There are 5 ways to turn a row about zero (a turn may also mirror it). The second row of each pair is the first, turned, with some noise. The first 50 pairs use one turn. New pairs use 3 turns, one after the other, and a turn may come again.
Known pairs, each followed by its turns in order:
[ -7  21   0  10  34 -22   3  -6 -19]
[ -1 -24 -35   7  11  22 -13  11  -3]
tifa

[ 37   8  10  12  41  -8  -7   0 -26]
[  8 -29 -38 -14 -23 -31   3   0  -3]
giti

[-39  61 -13 -10  12  13  19   7  13]
[-55 -10   4 -18   6 -24  42  -6 -19]
tas

[ 21  19   2  17  -3  14  34  14 -16]
[-22  29  27   0 -21 -16 -15   4   5]
tas

[ -5   1 -30  10  40  -1  26  17 -23]
[-30   3  -1  -1   6 -12 -33  31 -30]
tas

[ 49  29 -12  31  15 -25  47 -31   3]
[ 24  59  31  14 -20 -38 -19  10  41]
Pada

[-10  -2 -17 -34 -14 -16 -10 -23 -19]
[-11  10  -3  18  23  17  22 -31 -12]
tifa

[ 14  33  19  -2  26  33   2 -12  18]
[  4 -36 -11  14 -46  -6  17  12  10]
tifa

[-22  50  -1  10  -6  14 -17 -18  43]
[  3  29  28 -16 -19  28  33  46   2]
giti

[ -2 -32 -27   1 -11  14  16 -21   0]
[-27  33  23  -3   5  11  15  19   5]
tifa

[ 23 -13 -11 -29 -17 -24 -27   4   3]
[-20 -24   1  45  -8  11  -3  -2 -11]
giti

[  9  10  15   9   4 -27  27 -33  14]
[-26   9 -16  -5  43   0  24   6  -7]
koli

[-16  -9  -4   4   5  -3   6  -9  12]
[-14  -8  13  -2   7   3   3   7  -9]
tifa

[-10  51 -33 -13   7  32 -28  -8  25]
[-15 -12 -12 -42 -15  -4  60  16 -25]
tas

[-18  20  -8 -58 -29  -9 -29  -5  26]
[ 38  -6  32 -12  16 -23  -1  38  37]
koli

[ 40  11 -15  37 -20  -9  -3  45 -21]
[-13  27 -27 -33 -34 -24  18 -32  22]
Pada

[ 27 -15  22   4   8  -4  52  26  10]
[-11   5   1  35   5  16  42  -2 -40]
koli

[ -7  25   8   8   4  -9  20 -18  -2]
[-17  15  19   6  17   0  13  -7 -13]
tas

[-29  40  15   1   5  42  28  12 -30]
[ -8  -6 -48 -44 -30  -1  27  12 -25]
tifa

[ 8  3 -2  4  2 12 33 20  7]
[ -5  -1  22  -6   5 -12   7 -14  26]
Pada

[  3  -7   2 -34 -13  20 -25 -27 -16]
[-15  -6  22 -11 -12   6 -21  32  27]
koli

[-22  -3  11   8   9  -4   0  34   5]
[ -8 -18   0  -3  10  -1  -6 -38  -3]
Pada

[  6  -6  -8  32  16 -18  32 -14   8]
[ -7   4  -1  13   7   8 -14  48  -5]
tifa

[-15   7 -17  -6   8 -11  26   3  -6]
[-31   6 -12   3  16  -5  -9  -7 -11]
tas

[ -1  11 -14  36  30  11 -35  12 -20]
[ 15   5 -31 -17 -23   2 -43 -22 -17]
koli

[  0 -68 -14 -17 -46  -5 -11  -5 -10]
[  1  52  52 -17  32  16   9 -25   4]
tifa

[ 3  0 37 -9 39 54  7  1 -9]
[ -5  -6  23  46 -41 -11  20  27 -27]
tas

[-45   8  11 -32  14  30 -10   1 -26]
[-17 -20 -11 -41  -5  20  30 -31 -19]
tifa

[ -2 -12  26   9 -23  12   9  -4  26]
[ -5  26  10  -9 -11   1  39  -5   2]
koli

[-21  -4 -13 -27  15  45  16  63  -4]
[-44 -40 -29  17 -47 -38 -16  11  -1]
tas

[ 16   6   9 -39  20  33   4 -10   5]
[  2   8 -15  25 -32   1  23  -3 -30]
tas

[ 21  31  -6 -44  -5 -29  32  30  45]
[-24  -3  29  17  10 -76  15  -9 -16]
Pada

[  9  -8  -2  11 -17 -37 -25   2 -15]
[ 16   3 -32 -19 -23  -9  -4  -7 -21]
Pada

[  1  32 -18  10   8 -14   6 -28   6]
[  5  23  -3  35  -5 -18 -18  11   9]
Pada

[ -9 -34  13 -18  29   0  21  43 -22]
[ 12 -41  -4  33 -30  23  18  -6 -16]
koli

[ -7 -13  29 -24 -26 -32   2 -28  -7]
[-20 -10  11  16 -13  22   5 -41  29]
giti

[  8 -34 -10 -47  29  28  11   3 -35]
[ 28  -7  37  -3   3  33  59   0 -13]
Pada

[-36  48  41   7 -24  -6  21   3  27]
[  5  40  15 -25  13  25  59  -5  33]
giti

[-22   0  43  27  26  14  -1  13  -4]
[ -3 -30  42  32   1 -14   5  14  -3]
tas

[-18   0  -6 -14   9  -3  15  34  15]
[14 -6 -4  1 41 18  3  5 -9]
giti

[ 12 -33  75  -1 -14  -8   3  32 -24]
[-18  -6 -29  21 -54   5  52  37  -9]
koli

[ 19 -32  22  -1  -1  20   8 -15  37]
[ -1 -33  48 -16   5 -15  -4  -6  10]
giti

[-18 -23   2   6  22 -21  -1 -45  38]
[ -7   9 -10 -17  36  39  21 -18  33]
koli

[ -7 -15  -6  11  -1  10  24   2 -13]
[ -1  10  -4 -14  15 -11 -22 -13  -3]
giti

[ -1 -36  -5   8 -14 -33 -23  17 -14]
[  4   0 -25  34 -16  -1  -4  -3  37]
koli

[ 57  12 -30  39  42   8  -3   1   6]
[ -2 -23 -19 -28 -20 -42   9  22 -54]
giti

[-52  43  44   2  10  -1  23   5 -16]
[-19 -44  28  32 -26  10 -36 -26  13]
Pada

[ 14 -27  -9  17  -5   3 -36 -13  45]
[ 13 -19  52  10 -24  -4  -3  11 -31]
giti

[ 52   7 -17 -49  63 -17 -22 -26   8]
[ 19  64  36  27   6  -6  24   9 -61]
Pada

[-14  51 -12   8  56  -3  17   8  13]
[-33 -43 -45   5 -24  -5 -26  24 -17]
tifa

New pairs, each followed by its turns in order:
[  9 -44 -37 -14 -22  52  36  -9  -4]
[-23  33 -31   2  12  11  63 -28 -34]
koli tas koli

[  1   0 -14  -8 -33   6 -46  41  20]
[-16 -17 -16  28  55 -11 -13  22  -7]
giti giti koli

[  7  12 -25  -5 -18 -40 -30   6 -11]
[-36   1  -2  38  18 -15 -18   9  16]
tifa giti giti

[  6 -20   1 -11 -12 -13  -2  30   4]
[  7   5  20  -4 -14  13 -31  11   0]
Pada giti giti

[  6  16   9   1  -3 -17  24  -3 -12]
[  5  -6  15  24 -16   5  11   6   3]
Pada tas tifa

[ -5  -1 -40 -22 -24   9  -3   7 -20]
[ -3 -42 -11 -22   6  14 -18  10   4]
Pada giti koli

[ -3 -29  62  32  19  35   9   6 -17]
[-46  -3  36 -13   9 -10 -10 -42  47]
Pada tifa giti

[ -1  -8  10  -9 -24  23 -24  57 -36]
[ 11  16  44 -11 -36   6 -53  19   5]
Pada Pada tifa

[ 34  36   4  50   6  19   8  12 -13]
[ 10  29 -40  -3 -50 -11 -16  16 -19]
giti tifa giti

[  9   5  -7 -13  26 -45 -52  35   8]
[ 45  37   8 -13 -50  -9   6 -39   3]
tas koli koli

[-12  12  -8  24 -11  23 -12   6 -27]
[ -4 -18 -12  22  -8  29  -4  27   6]
koli tifa tifa

[ 10  -2  42 -26 -11   3   0  22  19]
[ 14 -14 -29 -35  -5  32  -5 -12 -12]
koli giti giti

[-13  -7  11   9  22 -20   0 -36 -24]
[ 22  11  -3 -19  -5  10  41  -5  22]
tifa koli tifa

[ -6 -49 -35 -26   0 -18   4  48   4]
[ 30 -12  26 -46 -14  43  16  -7  27]
tas tifa giti

[ 46 -10  11 -48   3  24  -5  16  21]
[ -4 -51   4  33  23   0 -21  39  -4]
koli Pada Pada

[-15 -70 -19 -12  33   4 -13  17 -10]
[ -5  11   4 -18  -6 -14  47  28 -54]
Pada Pada koli

[  5  28 -42   8 -13   7  32 -13  16]
[ 17 -21   7  21  20   4 -17 -12 -48]
tifa tas Pada

[ 31  -5 -50  24  19 -25  30  -1 -11]
[ 12  31   2 -36 -32  28 -33  21 -19]
tifa Pada giti

[  1  13  -4   1   9   5   6   8 -23]
[  8 -22  11   2  -2   3 -13   6  12]
giti tas koli

[-17  33  -1   2 -23 -16  -5 -11 -20]
[ 11  13 -20  15  20  26  -9  -1  24]
koli Pada tifa

[ 21   5 -20 -30  36 -17  24  28 -30]
[-11  -2  40  18  39 -28 -20 -26  16]
tas koli tifa

[-27 -20  -4  54 -17   9 -50  23 -36]
[-19  17  11  20  26 -41 -54 -28 -36]
koli koli Pada

[ 17  38  14  36  29 -16 -16  10  -7]
[ 11 -34  -5 -20  29  14 -29  37   2]
giti koli tifa

[ 20 -43   4 -43 -33   1  24  28  -8]
[ 11 -20 -10  -1 -46 -31 -10  51   6]
giti Pada giti

[  5 -17 -37   3 -17 -67  -5 -16 -11]
[-20 -43 -23  22  10 -44  -2  28  33]
Pada tifa tifa

[22 35 12 -7  6 21 46  2 21]
[ -5 -25  18   6 -14  50  34  24 -13]
tifa tas giti

[-34  19 -34 -18  12  65 -10   3  43]
[ -6   5  21   9  -9  26  80  36 -22]
tifa giti tas

[-28   9  -1  13  -9  13  12  44  47]
[-43  -7   3  43 -19 -19 -18   9  27]
tifa Pada koli

[ 50  -6   3 -21  -9 -36  -5 -18   4]
[-14  28  26   8  26 -10  12 -46  -8]
tas tifa koli

[ -1   8 -25  11  23 -10 -32  11  -4]
[-24   4 -17  11  -3 -27   5  -6 -28]
giti tas Pada

[ 23   0  10 -10  -5  -2 -18  23  -9]
[17  5  1  3  7 -1 14 26 17]
koli tas koli

[-31 -32 -14 -24  30   9  29  -6  -9]
[ 26  -4  24  -6 -27  35   7  20 -23]
koli Pada koli

[  7  55   8   2  18 -26 -36  25  23]
[-16  27  11  -9  16 -35   7  13  61]
Pada Pada tifa

[-14 -26   8   7  15   5  18  17  -6]
[  5   0 -20 -11 -30  -9  -7   4 -24]
koli tifa tifa

[ 42  11   6  11 -18  20 -27 -15   7]
[ -9 -13 -11  23 -17 -16 -18  41  14]
tas tas Pada

[-11  25  -9   2 -17 -11  35   6  -3]
[  2  -2  10   0  -5  44  -4 -23   5]
giti koli tifa

[ -6  42  -4   0 -10 -12 -10  -6  13]
[ -1  17   7   2  18   1 -35 -17  17]
Pada Pada koli

[ 18  12  40 -19  -2   1  -8   0   3]
[ 11 -10   1  10  37  -8   4 -19   7]
tifa giti tas

[ -1  -7  14  10   0   1 -23 -16  22]
[ 10 -24  -3  18  -6  -5   7  16  13]
koli tas Pada

[  0 -15 -12 -33 -37  33 -30  -3   2]
[-38 -21 -16 -17  -1 -36  30 -16  -4]
giti giti giti

[ 23  32  -6  28 -17  31  -2 -44 -20]
[  1  21  18  -3 -56 -37 -11  16 -23]
Pada koli Pada

[ 15 -11 -20 -24  42  24 -29  32 -20]
[-41  -9  42  10  24 -26 -17  17 -30]
tifa koli Pada

[ -7  24   4  48   2   1   1 -43 -32]
[ 13  -6 -17  11  -1 -26 -40  34 -47]
tifa giti tas

[ -5  -7   9 -28  40   6  11  33   0]
[-39  10 -34 -13   1 -17  -2  -7   1]
koli tas Pada

[ -5 -22 -30 -12 -25  15   5   9 -41]
[-13  37  -4  -2  11   5 -35 -29 -20]
tifa tifa giti

[  0 -22  22  25 -46 -13 -14  23  -9]
[  1   4   2   0 -59  15  18  35  -1]
tifa tas Pada

[-16  35  27   3   6  -1 -13 -35  19]
[ -5  25  33  32  27   0 -22  -1   1]
koli Pada tas

[ 40  -8  42 -12  17 -38   1 -18   7]
[-12  -6 -51  35  15 -25  29  23  23]
tifa giti koli

[-40  -3  19  -8 -27 -15 -12 -17 -24]
[-13 -53   7 -24   2 -19   9   9  -7]
giti Pada tas

[-15  -5 -17  14  47   2   5   8   5]
[  2  11  30 -22   8   0  28 -19 -12]
koli tifa koli

[-13  11  30   8  10  10   9   3  -8]
[ -9 -15  17   7  22  -8  -6 -19   8]
tas koli koli

